There are 11 hidden switches. A switch that is on adds its own fixed numbers to the row, and there is some noise. The rows also spread widely along 12 directions, which tell nothing about the answers.
Some rows, each with its switches (1 for on, 0 for off) after it:
[ 1.08 -0.22 -0.85  0.49 -3.60  3.99 -1.85 -3.66  0.85 -0.63 -0.51  0.92
 -1.73  2.72  2.62  1.34  1.18 -2.15  1.35  0.75  5.02  0.10  4.17 -1.11
 -1.04  1.00 -1.31  2.11 -3.16]
1 0 0 0 1 0 0 0 1 0 1
[ 0.34  3.87  3.36  0.29 -2.80 -2.86 -2.67  5.99  0.70 -2.55 -2.30  2.87
  2.06 -1.28  0.14  2.47  3.48 -0.07  1.48 -1.36  1.31  2.77 -1.35 -1.90
 -1.34 -0.85  4.08  0.99 -1.34]
1 1 0 1 0 1 1 1 0 1 1
[ 0.85  1.18 -2.26 -1.42 -0.84  0.64 -2.86  3.88 -1.93 -0.41 -0.97  3.98
 -1.10  1.42  0.66  3.83 -0.52 -1.04  2.69  1.35  1.12  2.09 -2.15  1.15
 -2.59 -0.31  3.85  0.79 -0.04]
1 1 1 0 0 1 0 0 0 0 1
[ 0.78  1.62  0.12 -2.95 -1.43 -2.37  2.61  3.14  2.75 -1.73  1.97  3.25
 -0.06  3.28  0.80 -1.23  0.18 -0.12  2.57  0.52  2.91  1.29  3.05 -3.33
 -1.98 -1.53  0.00  1.78  1.15]
1 1 0 1 0 0 0 0 0 1 0
[-1.42 -0.33  1.91 -1.74  0.14 -0.86  1.50  4.20  0.30 -2.00  0.76  1.81
  1.75  1.92 -0.11 -0.83 -1.15  1.17  1.37 -0.96 -1.75  1.05 -2.39 -2.60
 -0.39 -2.80  1.97  2.13  2.20]
0 0 0 0 0 0 1 0 0 0 0
[ 0.03 -0.31  2.97 -0.17 -6.22  1.41 -0.93  1.93  0.62 -2.19 -0.35  0.57
 -0.84 -0.86 -0.29  3.33 -1.37  4.40  1.95  0.70  1.13 -0.62  0.44  3.91
 -1.44 -2.33  3.64 -0.24 -4.79]
1 0 0 0 0 1 0 1 1 1 1
[-1.41  1.28 -1.02 -1.68  2.41  3.10 -2.40  1.98 -2.57  0.38 -4.62  4.61
  3.88  0.97  1.11  2.53  0.11 -2.07  1.63  0.92 -0.99  3.24 -6.08 -2.50
 -1.53  1.46  2.58 -0.06  1.78]
1 0 0 0 0 0 0 0 0 1 0
[ 2.24 -3.18 -1.33 -0.06 -2.64 -1.10 -1.36 -1.80  3.21 -0.98 -1.38  2.05
 -0.07  3.26  1.23 -1.81 -1.81 -0.70  0.95  6.73 -0.20 -0.55 -0.62  0.36
 -0.09  0.18 -1.72 -0.71 -1.47]
1 0 0 0 1 0 0 0 0 1 0
[ 2.37 -1.65  1.58  2.92 -2.30 -1.47 -1.48  1.76  5.53 -0.25  0.31  1.23
  0.60 -1.37  0.16  0.20  0.92  0.61  1.16 -1.58 -1.23 -0.08  2.01 -0.54
  2.18 -0.99  1.09  0.14 -1.40]
1 0 0 0 0 0 0 1 0 0 0
[ 3.68 -0.26  2.16  1.11  0.58  0.30 -3.99  1.24  0.05 -1.71 -4.47 -2.49
 -1.45 -1.21 -1.21  0.41  1.92 -0.57 -2.14  6.52 -0.17 -1.68 -2.57  1.31
  2.14 -3.05 -0.07  2.75 -1.67]
1 1 0 0 0 0 0 1 0 1 0
[ 2.72 -0.11  0.49  1.86 -0.12  2.15 -2.54  1.42  3.29  1.08 -2.52  2.71
  0.61 -1.42 -0.25  1.59  2.08 -0.05  0.93 -3.49  0.65  1.93 -0.44  0.00
  0.62  2.13 -0.54 -1.47 -1.85]
1 0 0 0 0 1 1 1 0 0 0
[-1.13  0.85 -0.70 -1.59  0.45  2.24  0.47  4.84  1.32  0.13  0.71  5.12
  0.58  0.10  1.88  1.64  0.10 -1.18  3.04 -1.63  0.57  2.19 -0.53 -2.52
 -1.36 -0.37  3.06  2.31  2.28]
1 0 0 1 0 1 0 0 1 0 0
[ 0.35  1.08  1.13 -2.32 -1.08  5.43  0.98  1.82 -1.10 -1.63  0.83 -0.08
 -3.29  0.36  0.38  2.50 -2.19  2.05  1.43 -0.53  3.76 -0.17  0.74  2.07
 -1.80 -2.47  0.93  2.72 -0.87]
1 0 1 0 0 1 0 0 0 0 0
[ 0.13 -3.46  1.13 -0.06 -2.81  0.03 -2.76 -1.23 -1.22 -1.03 -1.28  0.54
  0.53  2.64 -0.88  1.68 -2.25 -0.80  1.24  4.23  0.20 -1.62  3.11 -0.44
  0.75 -2.84  2.31  2.63 -3.02]
1 0 1 1 0 1 0 0 0 1 1
[-1.26  2.62  3.10 -0.75 -3.32  4.57 -0.49  1.83 -1.09 -0.49 -1.99  1.03
  1.41  1.17 -0.47  3.58  0.55 -0.93  2.07 -3.80  2.36  2.51  2.37 -1.01
 -0.14 -2.13  4.13  2.22 -4.10]
0 0 0 0 1 1 0 0 0 1 0
[ 2.99 -1.46  0.60  0.72 -4.98  2.12 -1.60 -0.97  3.76 -0.25 -0.37  0.26
 -2.17 -0.19 -0.41  2.48 -0.22  1.78  2.14 -0.13  2.96 -0.44  5.59  2.21
  0.53 -0.12 -0.40 -0.59 -5.15]
1 1 0 1 0 1 0 0 0 1 0
[ 2.95 -0.22 -3.51 -0.69  1.07 -1.01 -2.54  2.04  1.48 -1.77 -1.03  1.30
 -2.31  3.77  1.75 -1.26  0.51 -5.05  1.58  5.80  0.91 -0.03 -1.87 -1.47
  0.02 -0.31 -0.96  3.80  1.89]
1 1 0 0 1 0 0 0 0 0 1
[-0.45 -1.06 -0.30 -0.40 -3.62  3.95 -2.07 -0.91 -0.79 -2.05 -2.21 -0.55
  2.44  0.76 -0.47  4.18 -0.31  0.58  2.87 -3.45 -0.33  0.15  3.41 -0.35
  1.24  0.46  2.21 -0.18 -4.39]
1 1 0 0 0 1 0 1 1 0 0
[ 0.08 -0.04  0.50 -1.91 -0.65  1.85  1.87  0.38  3.61 -2.98  3.49  0.05
 -2.70  0.75  1.35  1.02 -1.62  2.03  2.70 -4.05  1.65 -1.49  5.92 -3.02
  1.06 -3.36 -0.51  2.46  0.23]
1 1 0 1 1 1 0 0 0 1 0
[ 2.53 -0.85  2.23 -0.55 -1.17  3.80 -1.84 -3.40 -1.31  1.76 -2.25 -0.88
 -2.53  2.69 -2.07  0.74  1.75 -0.72 -1.22  1.21  4.12 -0.77  4.99  0.09
  0.67 -2.62 -1.47  3.23 -4.80]
1 0 0 0 1 0 1 0 1 0 1
[ 0.87 -2.12  1.30 -0.06 -2.26  1.52 -0.03  0.72  0.51 -1.23 -1.44 -1.51
  1.29  2.37 -1.55  1.61 -0.29 -1.09  2.19 -2.10 -0.57 -0.23  3.84 -0.79
  2.40 -1.75  2.02  1.70 -4.03]
0 0 0 0 0 1 0 0 1 1 0
[ 2.33 -0.05 -1.74  0.67  1.28  2.24 -1.67 -0.21  2.03 -0.57  1.33  1.03
 -3.87  0.27  2.03  2.00  0.17 -0.10  1.38 -1.41  2.69  0.07  1.93 -1.20
 -1.24 -0.24 -1.15 -0.58  0.89]
1 0 0 0 0 1 1 0 0 1 0
[-0.45 -0.72 -0.93 -2.42  1.30  1.44 -0.24  1.73 -0.91 -3.71  1.50  0.82
 -1.80  0.73  1.35  1.44 -3.05  2.17  1.70  0.88 -0.65 -1.50 -1.11 -0.66
 -0.95 -2.96  1.17  1.25  2.20]
1 1 1 0 0 1 0 1 0 1 0
[-1.18 -1.78  0.70  3.00 -2.67  5.85 -5.26  0.12  2.14 -2.43 -1.90  1.31
 -0.14 -2.88  3.22  2.43 -0.46 -1.33  1.59  3.09  0.35 -1.28 -0.83  0.37
  1.15  0.41  1.10  3.04 -0.42]
1 1 0 1 0 1 0 1 0 1 0
[ 0.23  1.22  4.25  1.58 -4.54 -2.27 -2.53  0.85  2.29 -3.41 -2.82  0.87
  2.74 -2.43  1.43  1.66  2.32  2.21 -0.27  1.34  0.71  0.97 -0.80 -1.44
  0.17 -0.56  1.60 -0.14 -2.35]
1 1 0 1 0 0 0 0 0 1 0
[ 1.55 -0.87 -1.74 -0.23 -4.29  2.13 -1.85  0.08 -1.54  0.13  0.46 -0.14
 -2.77  4.34 -0.08  2.38 -0.23 -2.45  2.25  4.03  3.04 -0.15  6.03  0.93
 -1.40 -2.66  2.99  1.70 -4.38]
0 0 0 0 0 1 0 1 1 1 0
[ 5.66  3.21  0.53 -0.18 -0.34 -1.12 -1.06  0.85  0.45  1.27 -0.46  1.00
 -4.75  0.27 -0.37  2.55  3.31  0.23 -1.20  0.01  5.08  1.72  3.66  0.16
 -1.54 -2.79  0.51 -0.23 -3.42]
1 0 1 0 1 1 0 0 0 0 0
[ 1.21  1.64  0.52 -2.00  2.55 -2.31 -0.41  2.53 -2.61 -0.43 -1.51  1.99
  1.17  2.76 -0.79  1.08  1.04 -2.63  0.01  0.75  0.85  1.92  0.36 -4.46
 -0.52 -2.98  2.60  2.44  0.61]
1 0 1 0 0 1 0 0 0 0 0
[ 1.56  0.85 -1.08 -0.70 -1.52 -0.60 -1.68  6.04 -0.76  0.38 -3.83  2.56
  1.85  1.59 -0.58  1.62  2.55 -3.24  1.82  4.01 -0.60  2.82 -2.43  0.03
 -0.36 -0.28  4.17  1.97 -0.76]
0 0 0 1 0 0 0 0 1 0 0

New rows, each followed by its switches (1 for on, 0 for off):
[ 0.72 -0.01 -1.40  0.11  0.30 -0.10 -0.08  3.22  3.35  1.33  2.15  5.37
 -1.44  1.03  2.30 -0.62  0.75 -1.45  1.43  1.25  1.50  1.71  0.35 -2.63
 -1.68 -0.77  0.83  2.25  2.86]
0 0 0 1 0 0 0 0 0 0 0
[-1.30 -2.97  0.28 -0.39 -2.50  3.25 -1.01 -0.99  0.91 -2.38  2.40  0.78
 -2.80  1.41  1.89  0.08 -4.14  1.43  1.56  3.66  1.39 -2.66  0.58  0.71
 -1.01 -2.93  0.21  3.75 -0.07]
1 0 0 0 0 1 0 1 0 0 1
[ 1.44  0.62  1.94  1.02 -0.13  2.81 -3.22  0.17 -1.93  1.32 -1.37  1.48
 -3.13  1.06  0.35  2.15  1.16 -2.75 -1.48  3.74  2.85  0.64  1.79 -0.56
 -0.18 -4.46  2.87  3.99 -2.15]
0 0 1 0 1 1 0 0 0 1 0
[-2.98 -1.54  4.79  0.63 -2.22  4.61 -0.14 -0.48  1.46  0.83  1.42  5.56
  0.24 -0.21  2.12 -1.29 -2.33  0.89 -0.76  2.69  2.86  0.32 -0.29 -0.75
 -1.73 -2.10  0.92  5.03  0.99]
1 0 1 0 0 0 0 0 0 0 0
[ 1.52 -0.86  1.94  1.61 -5.51  3.23 -3.25  1.16  1.26 -0.83 -4.18  0.03
  1.40 -0.96 -1.51  2.72  0.50  1.00  1.17  0.00  0.10  0.89 -0.49  3.52
  1.41  0.68  1.85  0.32 -6.22]
0 1 0 0 0 1 0 1 0 0 0
[ 0.92  1.04  1.26 -1.11 -3.62 -3.54  0.35  0.41 -1.04 -4.96  0.58 -2.97
 -0.49  2.01  0.41  1.80 -0.65  1.74  0.84  1.97  1.52 -0.40  2.76 -2.02
 -0.93 -4.02  2.07  0.55 -2.46]
1 0 0 0 0 1 0 0 0 0 0
[ 4.47  0.90 -1.96  1.02  1.12  2.23 -2.59  0.51 -0.52 -1.73 -2.60 -4.20
 -3.40  1.42  0.01  2.77  2.27 -3.66  0.62  0.51  2.44 -0.42  2.03 -0.84
  1.50 -1.08 -0.44  1.78 -2.36]
0 0 0 0 0 1 0 0 0 1 0
[ 1.32  1.58 -0.66  0.77 -3.22 -0.58 -2.06  0.05 -0.60 -2.65  0.14  1.19
 -1.27  0.92  3.02  2.64  1.15 -0.08  1.18  1.15  3.70  1.16  0.18 -0.71
 -3.25  0.26  1.34 -0.07 -0.67]
1 0 1 0 0 0 0 0 0 0 1
[-0.64 -3.38  1.07 -1.05 -4.02 -1.74  1.10 -2.52  1.85 -2.27  0.81  1.57
  1.93  4.97  0.03 -2.03 -2.38  0.98  1.80 -0.83  1.12 -0.15  2.34 -2.44
 -0.82  0.34 -2.02  0.55 -2.67]
0 0 0 0 0 1 1 0 0 0 1
[-0.14 -3.55  0.26 -1.70 -1.41  4.16 -0.23  1.91  1.66  0.10 -1.04  3.75
  1.19  0.90 -0.85  1.28 -3.40  1.28  3.01 -0.65 -1.76 -0.17 -0.99  2.56
  0.79  0.59  1.33  0.50 -1.26]
1 1 1 0 0 1 0 0 1 1 0
[ 1.17  0.26 -2.39 -2.32 -0.13  6.30  0.88  2.92  1.59  2.87 -2.16  3.61
  1.29  3.51 -1.42  1.44 -0.32 -2.63  4.50 -5.07  0.58  3.17  0.57  0.51
  0.47  2.18  0.59  0.85 -1.62]
0 0 0 0 1 0 0 0 0 0 0
[ 3.48 -0.58  1.16  0.19  1.59  1.31 -2.39  1.65  0.13  2.70 -1.94  0.81
 -3.17  2.04 -2.26 -0.64  1.62 -3.11 -1.47  5.47  1.97 -0.15  1.30  0.09
  1.24 -3.99  0.55  4.96 -1.52]
0 1 0 0 0 0 0 0 0 1 0
[-1.59 -2.96 -0.22 -0.60 -1.72  5.09 -2.05 -1.77  1.71  4.25 -2.33  7.86
  3.45  2.57 -0.37  2.20 -1.66 -1.63  3.47 -3.87 -0.21  2.26  1.68 -0.98
  0.35  2.37  2.15 -0.38 -3.59]
1 0 0 0 1 1 0 0 1 1 1
[ 2.86  0.25  1.81 -0.02 -1.37 -0.84 -1.90 -1.95  0.86  1.22 -1.74  2.56
 -2.14  0.75 -0.04 -0.02  1.89  0.20 -1.80  4.04  4.93  0.44  1.69 -1.14
 -1.60 -1.27 -1.60  1.83 -3.29]
1 0 0 1 0 1 0 0 0 0 1
[-1.12 -0.85 -0.61 -0.75 -2.26 -0.35 -2.44 -0.02 -3.30 -2.87 -1.53  1.43
  1.97  4.24  1.57  1.07  0.24 -4.23  0.97  3.77 -0.35  0.83  1.20 -3.76
 -0.24 -2.07  3.49  3.59 -1.06]
0 1 1 0 1 1 0 0 1 0 0
[ 2.53 -2.84 -2.22  1.54  0.38  2.90 -2.98  1.17  2.76  2.66  1.47  4.62
 -3.93 -1.15  0.78  2.74 -1.35  2.58  1.74 -1.16  0.18  0.03 -0.91  3.43
 -1.35  0.55  0.50 -1.70  1.22]
1 0 1 0 0 0 1 0 0 0 1
[ 0.09 -0.34  5.25 -2.04 -0.70  3.44  1.14  2.00 -0.01 -0.09 -2.88  0.99
  0.47 -1.04 -2.13 -0.03 -0.84  2.83 -1.18  1.19  0.87  0.11 -2.48  1.67
  0.56 -2.60  0.53  3.23 -2.83]
1 0 0 0 0 1 0 0 1 0 0
[ 0.45  1.01  3.40 -1.29 -4.43  0.28  0.84 -0.34  0.38 -2.68 -0.96 -2.35
  1.98  3.46 -2.00  0.99  0.67 -0.13  2.15 -3.99  3.24  0.19  5.90 -2.10
  1.17 -1.76  0.52  3.28 -4.87]
1 1 0 0 0 0 0 0 0 0 1
[-2.64  0.03  3.00  0.45 -2.20  1.05 -1.89 -0.68 -1.44 -1.97 -0.79  1.14
  2.88  3.88  0.68 -0.47  0.86 -4.25  0.60 -0.24  2.11  1.39  3.55 -6.17
  0.35 -1.81  1.58  5.41 -1.10]
0 1 0 0 0 1 1 0 0 0 0
[-1.14 -0.03  3.83  1.20 -3.10  2.26 -1.32 -2.90  1.78 -6.37 -2.95 -2.38
  2.76 -2.61  2.36  1.17  0.53  3.44 -0.12 -3.62  0.84 -1.01 -2.91 -1.65
  1.03  1.79 -2.55  0.99 -1.80]
1 1 0 0 0 0 0 0 0 0 1
[-0.50  0.81 -1.36  0.03  0.16  4.64 -1.22  1.91 -0.85 -2.79  0.44 -2.85
 -0.54  2.13  1.21  3.79 -0.66 -4.24  4.06 -3.73  1.13 -0.04  4.51 -3.38
  1.70 -2.14  3.02  4.46  0.18]
1 0 0 0 0 1 0 0 0 0 0
[ 3.93  2.14  0.60  1.27 -1.49 -2.26 -0.94  3.81  2.51 -2.85 -1.46 -0.21
 -0.78 -0.55  1.21  1.19  3.47 -0.64  0.48 -1.43  1.62  1.50 -0.58 -0.36
 -0.08  0.37  0.62  0.06 -0.58]
0 1 1 0 0 0 0 0 0 1 0
[ 1.37 -0.46  2.45 -2.15 -1.30  0.81  1.60  0.26  2.13 -3.78 -1.56 -2.60
  1.18  2.34 -1.79  0.02 -1.02  0.36  2.03 -3.43 -0.12 -0.94  3.21 -1.79
  3.23 -2.18 -0.96  1.97 -3.33]
1 1 0 0 1 1 0 0 0 1 0
[ 1.90 -0.72 -3.10 -2.65 -0.95  0.33 -0.04  0.18  2.11  1.88 -0.06  6.27
 -0.65  3.76  0.23 -0.32 -1.15  0.59  2.50  1.20  2.56  1.91 -0.83  0.58
 -3.11  2.52 -1.60 -1.06 -0.40]
1 1 0 0 0 0 0 0 0 0 1
[-1.97 -0.53  3.41  0.60 -4.80  1.53 -1.94  0.14 -1.34 -4.69 -0.35 -0.31
  0.17  0.68  2.56  1.31 -2.28  0.07  0.30  5.44  1.92 -0.81 -0.67 -0.08
 -1.46 -2.90  2.83  3.31 -1.23]
1 0 1 0 0 1 0 0 0 1 0
[-1.67 -3.80 -2.76 -0.58 -2.44  2.25 -1.73 -0.41  0.46 -0.07  2.56  3.87
 -1.35  4.52  1.95 -0.44 -2.86 -2.70  2.57  4.50 -0.82 -0.89  3.40 -1.57
 -0.13 -2.58  2.26  3.84 -0.09]
0 1 0 0 1 1 0 1 1 0 0
[ 0.72 -2.57  1.68 -0.70 -3.22  0.21  1.78 -0.38  4.06 -1.78  0.97  2.60
  0.53  3.36  1.36 -3.38 -2.56 -0.09  1.39  3.04  2.20 -0.45  0.86 -0.22
 -0.97  0.54 -2.36  1.88 -0.06]
1 0 1 0 0 0 0 0 0 1 0
[ 0.08  1.23 -2.38 -2.30  1.40 -0.01 -0.12 -0.08 -0.48 -1.72  2.49  3.29
 -4.17  1.99  3.30  0.89 -0.84  1.09  0.38  2.16  2.17  0.51 -0.30 -3.03
 -3.08 -2.98  0.16  0.65  2.11]
0 1 0 0 1 1 0 0 0 1 0
[-0.76  1.17 -1.88  2.13 -4.12  2.82 -4.87  1.95 -1.06 -3.20 -2.98 -0.33
  3.62  0.99  2.34  4.52  2.55 -4.78  3.90 -0.68 -0.36  1.74  1.56 -2.01
  0.71  1.84  4.70  1.58 -1.80]
1 1 0 0 0 0 0 1 1 0 0
[ 0.38 -1.23 -1.56 -1.52 -2.88  4.50 -0.58  0.06  0.44  0.43 -0.90  1.50
  0.08  2.20 -0.01  3.52 -1.57  0.39  3.92 -1.73  0.00  0.62  3.07  1.33
  0.10 -0.27  2.52 -1.21 -2.97]
1 0 0 0 1 0 0 0 1 1 0
[ 3.27 -1.52 -0.66 -0.01  1.69 -0.09 -0.12  3.28  1.50 -0.46  0.79 -0.64
 -2.60  0.31 -0.85  2.42 -0.24 -0.08  1.78 -1.97 -1.19 -1.07  2.96 -0.13
  1.99 -3.20  2.43  1.06 -0.14]
1 0 1 0 0 1 0 0 1 1 0
[ 0.04 -2.00  1.04  0.98 -0.64 -1.37 -3.51 -5.62 -1.25 -1.70 -0.03  1.58
 -1.22  1.11  2.70  0.72  0.66 -0.15 -2.72  4.50  1.37 -1.21  3.52 -5.11
 -0.14 -3.77 -0.19  1.88 -1.07]
0 1 1 1 1 1 0 0 0 1 0
[ 1.10 -2.07 -0.01 -0.70 -2.22  1.15  0.32  2.03  2.67  2.56  1.09  4.53
  0.60  2.84 -1.25  2.02 -1.34 -1.07  3.76 -3.56 -0.42  1.38  5.94 -0.19
  1.18 -1.53  3.91  0.12 -2.82]
1 0 1 0 1 1 0 0 1 1 0
[ 1.21  1.64  1.58 -1.60 -2.49 -2.56 -1.21  0.60 -0.38 -4.11 -2.62  2.12
 -0.47  0.51  1.72 -0.02  1.47  2.60 -0.63  3.78  3.18  1.07 -4.61 -0.02
 -3.84  1.10 -1.39 -1.12 -1.48]
1 1 0 0 0 1 1 0 1 1 1
[ 4.17 -2.38 -2.53 -0.77  1.48 -2.30 -2.18  1.76  1.18  2.62 -1.42  3.82
 -2.85  1.89 -1.15 -0.06  1.35 -1.34 -0.43  6.28 -0.11  0.24  0.76 -0.22
 -0.09 -1.82  0.40  0.56 -1.05]
0 1 0 1 0 1 0 0 1 1 0
[-1.61  1.53  1.66 -2.09 -2.33  0.14  1.91  2.21 -0.01 -3.00  0.41  1.49
  2.12  3.24  1.50 -0.19 -0.07 -1.26  2.42 -0.45  2.12  1.35  1.83 -3.66
 -1.53 -1.36  2.18  2.60  0.29]
1 0 0 0 0 0 0 0 1 1 0
[ 1.78 -2.88  1.28  1.74 -2.78  1.79 -3.05  1.87  1.79  2.72 -3.37  2.79
  1.51  1.69 -1.83 -0.76  0.17 -2.61  0.22  5.17 -0.96  0.82 -0.87  1.98
  1.57 -0.78  1.77  2.75 -3.08]
0 0 0 0 0 0 0 1 0 0 0
[ 0.74 -1.04  1.31 -0.80 -1.99 -6.31  1.04  1.58  1.98 -2.31  1.60  2.97
  0.26  3.19  1.14 -3.08 -1.04  0.77 -0.38  5.31  0.03  0.21 -0.40 -2.97
 -1.78 -3.14  0.70  0.78  0.01]
0 0 0 0 0 1 0 1 0 1 0
